The same things were measured in two ways. Each way mixes the same 11 hidden numbers, adds some noise and spreads widely along 6 directions of its own, which tell nothing about the thing.
Some things both ways: the first way, then the second way.
[-11  -1  -2   8  10 -15  -9   9  -3  -6 -13   1  11  -4   3  -8   2]
[  6  13 -19 -10  -1   7  -5 -11  15  16  -4  12  -4   0 -12  11  10  -3
   3]

[ -3 -24   8   4  10   1   0   1  14   5  17   1   3 -14   2   1   5]
[-10  28   5  15   1  10 -14 -27  29  43 -22  22  15 -21  30   9  23  18
  18]

[  7   8   5   0  -4  -8 -18  12   6   5 -28 -11 -30 -28  -6   0  -9]
[ -3 -29 -19 -16   9  16 -43 -11  -7  -4   2  -1  -7 -10  -4  -8  -5   8
  -9]

[  1 -14  -4  15  -8  13  -7  -6  -8   1   2   1  -6  -6  -6  -7  -7]
[  3 -18  -5  -9  12  17  -9  -2  15 -25  32  19 -19  -6   6  15 -10 -16
   5]

[  7  27  -4  -3   2   9 -15  13  14  -8 -20  -7 -10 -11  21  -2  -7]
[ 28  -4   1  -7   7   2   7 -19   7  -1 -13   1   1  11 -18  16  12  24
   3]

[ 29   8   6  -8   3  -7   8 -14   5 -13  11   2   4  -2   4  18  13]
[-13  22 -13  -4  -1  22   0   7   7  22  -9   6   2 -11  20  -5  21 -17
  27]

[ 37 -18  16   7  -5  -6   9 -16   0  -9   2  -2   4 -21  -5  -7 -22]
[ -8  22   1   3   4   6  12 -10   9  12 -11   2  -2   1  17   2  25   3
  16]

[ 19   9 -13   6  -5  11   2   0  -7  25   0  -9  -3 -18   1  22  17]
[ -4 -13   5   4   7  -6  -6 -23  11   5 -30  -4  -6   0  -3 -10  23  35
   3]

[  5   3  -4   2   0  -3  -6 -13   9  -4   0  -2   1 -17  15   7  27]
[ 19 -25  17  15  11  -1   1 -13  35  17 -13  -3  -6   4  -6 -25  15  -2
   5]

[ -1  -2  14 -24  -7  -5 -15   2   7 -13   0  -5 -10 -24  -7  -5 -18]
[ 13 -18  -9  -9   3  10   1  -9   3 -32  20  14 -18   9  -7  -1   6  -8
  20]

[ -6 -34  13  14  -1 -18  -7  10  17   9  -3   7 -11 -17 -25 -19 -25]
[  4  -5  -6  -2  11   3 -18 -25  28  19 -15  38   0  -6   6   1  25  15
  24]

[-11   6   4  -5  11 -11 -23  16   1 -11   4  20   4 -28   5   5  18]
[  7  29   1  -3  -9  11  23   0  26  -3  17  19  -2 -22  14  36   1   4
   0]

[  5   0  -8  12   2   6   4 -11   0  14  -7   9  -6   3 -10  -2 -19]
[ 19  20  -5  -3  10   6  33   1  -2 -16  -9  10 -15  19   2  10  22   5
  21]

[ 19   8 -12  34  18   6  -1   4   2  -6 -24   1 -16   6  -2  -2   1]
[  7  28   9  -2   4   7  11   0  20  22  -5   0   8 -20  16  21  10  -5
  -5]

[  9 -14  -2   7  -8   1 -18  -5  -8   8  -1  24 -12  -5  -8   0   9]
[  3 -15  16   6   5   6  18   6  17   0  -8   2  -6  -3   9  -2  11   4
  24]

[-23  13   0 -14   0  15  -7  18  -1 -14   2  12   3   1   1  -4  -3]
[-16   8  18  14  -6   2  23   6  -1  -1 -22 -15  -7 -19  12   2  10   1
  15]

[ -4  -4  -1  -1   8  -6  -2  22   7   5  -1   9  -4   7 -16  -8 -20]
[-25   0  -2   4  12  17 -17  13  16   7  -4   1  -9 -20  15   8  -4 -19
  -1]

[-20   0   1   4  17   7 -11  12   0 -12   0   5 -14  -2  -8  -6  -6]
[  8  20  -9   6  -2   8   0   6  -8 -16 -17 -12  -1  -7   9   7   1  14
   0]

[  4 -11   8   3   5  10  12   3   9  -3  10  -1   2  -1  -1  -3   2]
[  0  14  20  20   2  -1  20  -9  26  13 -17  12  -1  -8  17   5  18   7
  18]

[-35   4  -6  37  18   7 -16  -8   0   0 -19  13  -3 -16  14  -7   3]
[-12  -2  -9  13   6  15  -1  10 -11  -2 -11   4 -19   3   3 -17   5 -27
  18]

[-15  34  -8  11  27   1   3   0   4   0 -16   0 -14   9   7  16   7]
[ 11  33   1   6   7  26  22  27   6 -16   4 -18 -13  -4  21   9   0 -19
 -14]

[  4  22  -3 -13   4 -13 -11   6   4   7  -8   5   0 -30  13  17  25]
[  2 -17  16  12   6  -6  -6 -18  37  34 -29 -13  -2  -6  -1 -17  13  27
 -14]

[ 13 -27  -7 -22 -10   0  18   4  -8  28   6 -13  17  12 -17   7   2]
[  1   6 -17 -16   7  17   3  -2  -7 -20  20   8 -20  12  -5  14   4 -13
  -3]

[  0  26 -11  -3  12  12  -6   7   2   5 -25   3 -15  15   4   6 -12]
[ 25  -1  -5 -12   6   2  23  -8  -4  -6 -14   7  -8  27 -17   7  22   9
  28]

[  7  18  -7  -5   4  -4   0  11   6  22 -11  -4 -31 -14 -13  10  -9]
[ 12   2  -2  -2   2  -1  19 -13  18 -22  -3  37 -14   2  -1  15  22   9
  37]

[ -5  -4   0   1   9   7  -2   0   7  -1  -5  -3  -8   0  -3  -4 -11]
[-15  10   3   9   2  20  15  11   1 -11  14  11 -15  -9  15   1   7 -47
  30]

[ -3   4 -12 -19  -6  16  11  -1  -8  12   3 -14   6  10 -14  -1  -8]
[  5  11 -15  -9  -5  -3   9 -30  12   5   4  30 -15   1  -7  16  13  14
  18]

Other things, the second way, with their names:
Q_804: [ 26  17   7   9   7  17   8  11  17  -2 -16 -16   6 -12   8   8   5   5
  -8]
Q_519: [  5   5  -8  -9  -6  16  14   4 -23  -1 -16 -15  -8   1   9  -4   7  39
  -4]
Q_942: [ -3  19   4   6 -11   1  38  -8  16   5 -15   8  -8 -11  -3   9  26   7
  28]
Q_905: [ 12 -21   2  -3  13   9  -2   9  12 -14  -9 -14 -12  -1  -6  -6   2  -2
   3]
Q_330: [  3  12 -15  -9  -7  20  17  -7   2  -2   8  26  -4  -3   9   1  26  -4
  41]
Q_737: [  5  -8  -6  -7   4   2 -10  -2  -2  -1 -18  -6  -5  -4 -13   3   6   6
  -3]
Q_27: [ 14 -12 -15  -7   1   7 -27 -19   8  24 -15   9   8  -5  -9  -4   6  11
  10]
Q_369: [ -4   2   8  -6  11   2  21   4  19  -1   3  12 -12  -3   6  16  15  -6
   3]
Q_139: [ -2   8   4   6  -2 -12  25  -2   3  -4 -32   2  -3  12   1  -6  34  12
  35]
Q_336: [ 13 -15   0  -5  17  17 -22   1   4  -1   7  13 -12 -11  19   3 -11  11
 -16]
Q_119: [  7  23   3   3  -7   5  13 -17  31  12   9   7  -3 -23  10  11  12  -4
   2]
Q_71: [-11   6   4   8  -5  19  19   7  -1  -5 -15   2  -8 -12  14  -4  17   8
  26]
Q_882: [ 18  11 -13   3   0  23   3   4 -12  -2 -12  -3  -5  -3  13  -2  -1  19
  10]
Q_717: [  7  13 -22   4  10  21 -22  21 -27 -19 -29 -23  -4  -6  -5  -1  -5  -7
  -9]
Q_165: [ 22 -12   3  11  11  10  15  15  -9 -26 -19  -9 -15  11   1 -15   6  12
   8]
Q_268: [  5 -15  11  -6  19  12  -2   2  18  -4   1  -9 -15   0   8  -2   7   9
 -22]
Q_253: [  4   1   6  14   2   5  11   7  16   8 -15 -12  -8  -7   7 -20  12  -5
   4]
Q_751: [  2 -17 -28 -12   4  11  -9  -1 -15 -27 -11  -9 -13  18 -24  -3   6   9
  14]
Q_585: [ 33   5   7  -1   5   1  14 -15  31 -13   8  32  -6   0  14  12  17  22
  10]
Q_624: [ 10  21  -7   1  -2  -8  14  -9   5  24 -26  10   3  -1  -2  -1  26   3
  16]
Q_43: [ 14  20 -13   8   5  14   2   1  21 -21   6  19 -16   1  14   9   3  -3
   7]
Q_531: [ -4  20  -5  -5  -8  22  34  21 -16 -16  23   6 -16  -6  17  17  -5 -20
  17]
Q_820: [ -3  -1  -1   8  -4  12   6  16  -3   4 -23 -29  -2  -4  -9 -12   5 -16
   9]
Q_923: [-24  12  -1  -7   3   8  17   6  -6   0  -9  17 -19  -6  14   2  26 -20
  30]
Q_796: [-11   8   3   8   1   1   3 -12  16  17 -34 -17   0  -8   3 -12  27  15
  12]
Q_752: [ -5  -8 -25  -8  -2  11 -18  -9   0  -8   8   6 -17  -5 -12  -4  -1  -8
   1]
Q_604: [  2  -2   9  11   8  19  12  20  13 -26   7   2 -18 -16  12  -1   1 -35
  14]
Q_44: [-12  31 -22 -11  -1  16  -2  -3   1  17 -16  12  -2 -10   2  15  19  -5
  19]
Q_85: [ -3  -9 -25 -15  12  14 -21  -4  -2   0  15  21 -15   1   2  13 -10  -1
  -3]
Q_702: [  3  18 -12  -9  -4   4 -10 -20  11  28 -23  -4   9  -5  -4  12  16  24
   2]
Q_192: [-19  10  -3   0  -9  19  16   1  10  17  -6   0  -5 -20  -1   2  17 -17
  25]
Q_236: [-16 -11 -18  -3  -3  20 -15   4  17   0  11   1 -18 -14  -2  -9  -5 -10
  -6]
Q_972: [ 30  -8  10   3  12   1  11   7  25 -30 -19 -18 -11   3 -10   5   8  30
 -22]
Q_100: [  0 -10 -14  -6  11  30 -34   0   3   2  16   9  -8 -19  15   0 -12 -11
 -10]
Q_526: [ -8  22  12   2   3   8   1 -11   4  21 -34  -9  10 -14  14  14  23  16
  11]
Q_8: [ -2  14 -29 -18  -7  13   8  20 -11 -22   5   7 -16 -12  -7  13   1 -11
   1]
Q_842: [-16  -2 -11  -3   8   6  -5  15   0 -14  -1   4 -16  -2  -4   4   4 -22
   0]
Q_572: [  8 -10  -9  -2   8  10  -9  15  -3 -13 -19 -13 -14  -1  -8  -7   0  -7
   0]
Q_196: [-13 -21  -5  13   9  11 -26   3  12   2 -12 -17 -16 -14  -2 -29  -2 -18
 -10]
Q_753: [ -7 -18  -7  16   3  12  -6  15  10   0 -19 -14 -15  -9  -6 -21  -5  -2
  -2]
Q_455: [  9  17  -3   9  10  18  -2  13   6 -20   2 -18 -15  -4   9  -1  -3 -15
 -24]
Q_300: [ 9 -1 -1 10  5  5 11  9 29 -5  5 -1 -9  0  1 -3  1 -8 -1]
Q_878: [ -7  10 -18   0  -5  14  -5  -5  -5   7  -1  -3  -4  -6   9  -8   6   6
   3]
Q_566: [  6   9 -13   1  -2   3  -3 -16   1  20 -40  -6   0  -7  -9 -10  22  30
  10]
Q_191: [  1  -2  20  -3   9 -12  18 -10  17  11 -24 -16  -3   2  -4   0  28  15
  -6]
Q_783: [  3  -3 -19  -9  13  18   3   6   4 -16  11  24 -18  20   1   1  13 -26
  35]
Q_896: [  9 -11  -6  -5  16  14   9   9   8   0 -22  10  -6  14  -9  -5  25  -6
  33]
Q_75: [ 19 -13   0   5  12   5  -7 -11  12   8 -13 -26 -13  14 -18 -12   1   9
 -25]
Q_516: [ -5  -3   5  -1  16  11  -7  -3   5  -7 -16 -23 -10  -3   0   4   9  15
 -21]
Q_609: [ -3   3  -5   2   7  23 -11  25  -1 -13  -7 -23  -4  -5   7  -6   0 -28
   3]

Some of these things the first way, each followed by its name:
[20  4 -8  0 15  1 -4 -9 -1 -1 12  4 -1 -4 -4 16 23]
Q_300
[ 16 -10 -12 -10 -17 -17 -12   2 -13  37 -14  -4  -5   6 -15   8  19]
Q_192
[ -7  -8  14   3 -11   9   3   0  22 -11   2   9  -4 -18  -1  -8   1]
Q_336
[ -1   9 -11  -5   3   4  -3   4  -9  14 -11 -19  -8   0 -10   7   8]
Q_752
[  6 -17 -10  26  -4   0  -2 -11 -22  13  -3  -2   1   7 -14  -3   0]
Q_796
[ -2   9  -7  11  14   1  -8  -1  -7   3 -24 -17 -25   2 -19  -4  -6]
Q_119
[-24  -7   3  17  -3  -2  -7   1   4 -14  -2   7  -9   1  -8 -16 -10]
Q_604
[-32 -15  -1  -3  12  14  24  -2  -3  -2  31  -6  11  32 -18   2   4]
Q_43
[ -3 -21 -15  13  -3 -15  -1  12   2  24 -11  -9 -18   9 -13 -15  -2]
Q_717
[-18 -23   1   6   8  -4   1  22  -2 -13  15  17  29   2 -12 -12  -9]
Q_842
[ 11   6  -2 -15   7  -8  -1  27   8   2 -16   4   0  -5 -17   1 -23]
Q_191
[-17  -2   3  -7  -9  13 -13 -16   4  -5   7  12  -8   3  -3  -3   8]
Q_882
[  7  15   0 -24   8   3  -9  12  20   2  -6   9 -11 -17 -10   0 -23]
Q_85
[  8   3  -3   3   1 -23  -2   8  -2   9 -18   0  -4  -3  -8  -5 -15]
Q_44
[ -5  10   3  41  11  15 -24 -15 -18 -12 -31  22 -16 -16  10  -4   4]
Q_531
[ -8 -47  -8   1  -5 -10  19  -1  -7  29  13 -15   9  18 -26  -4  13]
Q_455
[  7   2  -6   6  -7  -6  -3  12  -1  23 -10  -6   2 -17   3   6  -5]
Q_516
[ -8   0  24  -3 -14   6 -10  -4  -4 -10 -12  12   2 -11  -7  -4   0]
Q_519
[ 31   4   9 -22 -13 -16   2   7  30  -1   0   7 -10   7 -16  -5 -33]
Q_896
[ 20  -6  16   4 -15 -14   7   2   7   0  -8   1   6 -21  -5   0  -7]
Q_268
[  4  24  12   6  -4   8  26   5   3 -27  -4   4  15  -5   8   1 -17]
Q_923
[ -9 -17  18  16   4   5   6  -2  10 -17   7   3  -6  -8 -14  -6  -3]
Q_585
[ -3   4  -6  16   5 -15 -10  14 -12   0 -15  11  -4  -6 -19   0   8]
Q_8
[-15  -2   1 -21  -6 -16  -2   8   8   1   4  -9   2 -10 -10  -5   1]
Q_196
[  7   1  -1   5  16  16  13   6  -6 -12   9   8   3  15 -10   6  -8]
Q_139
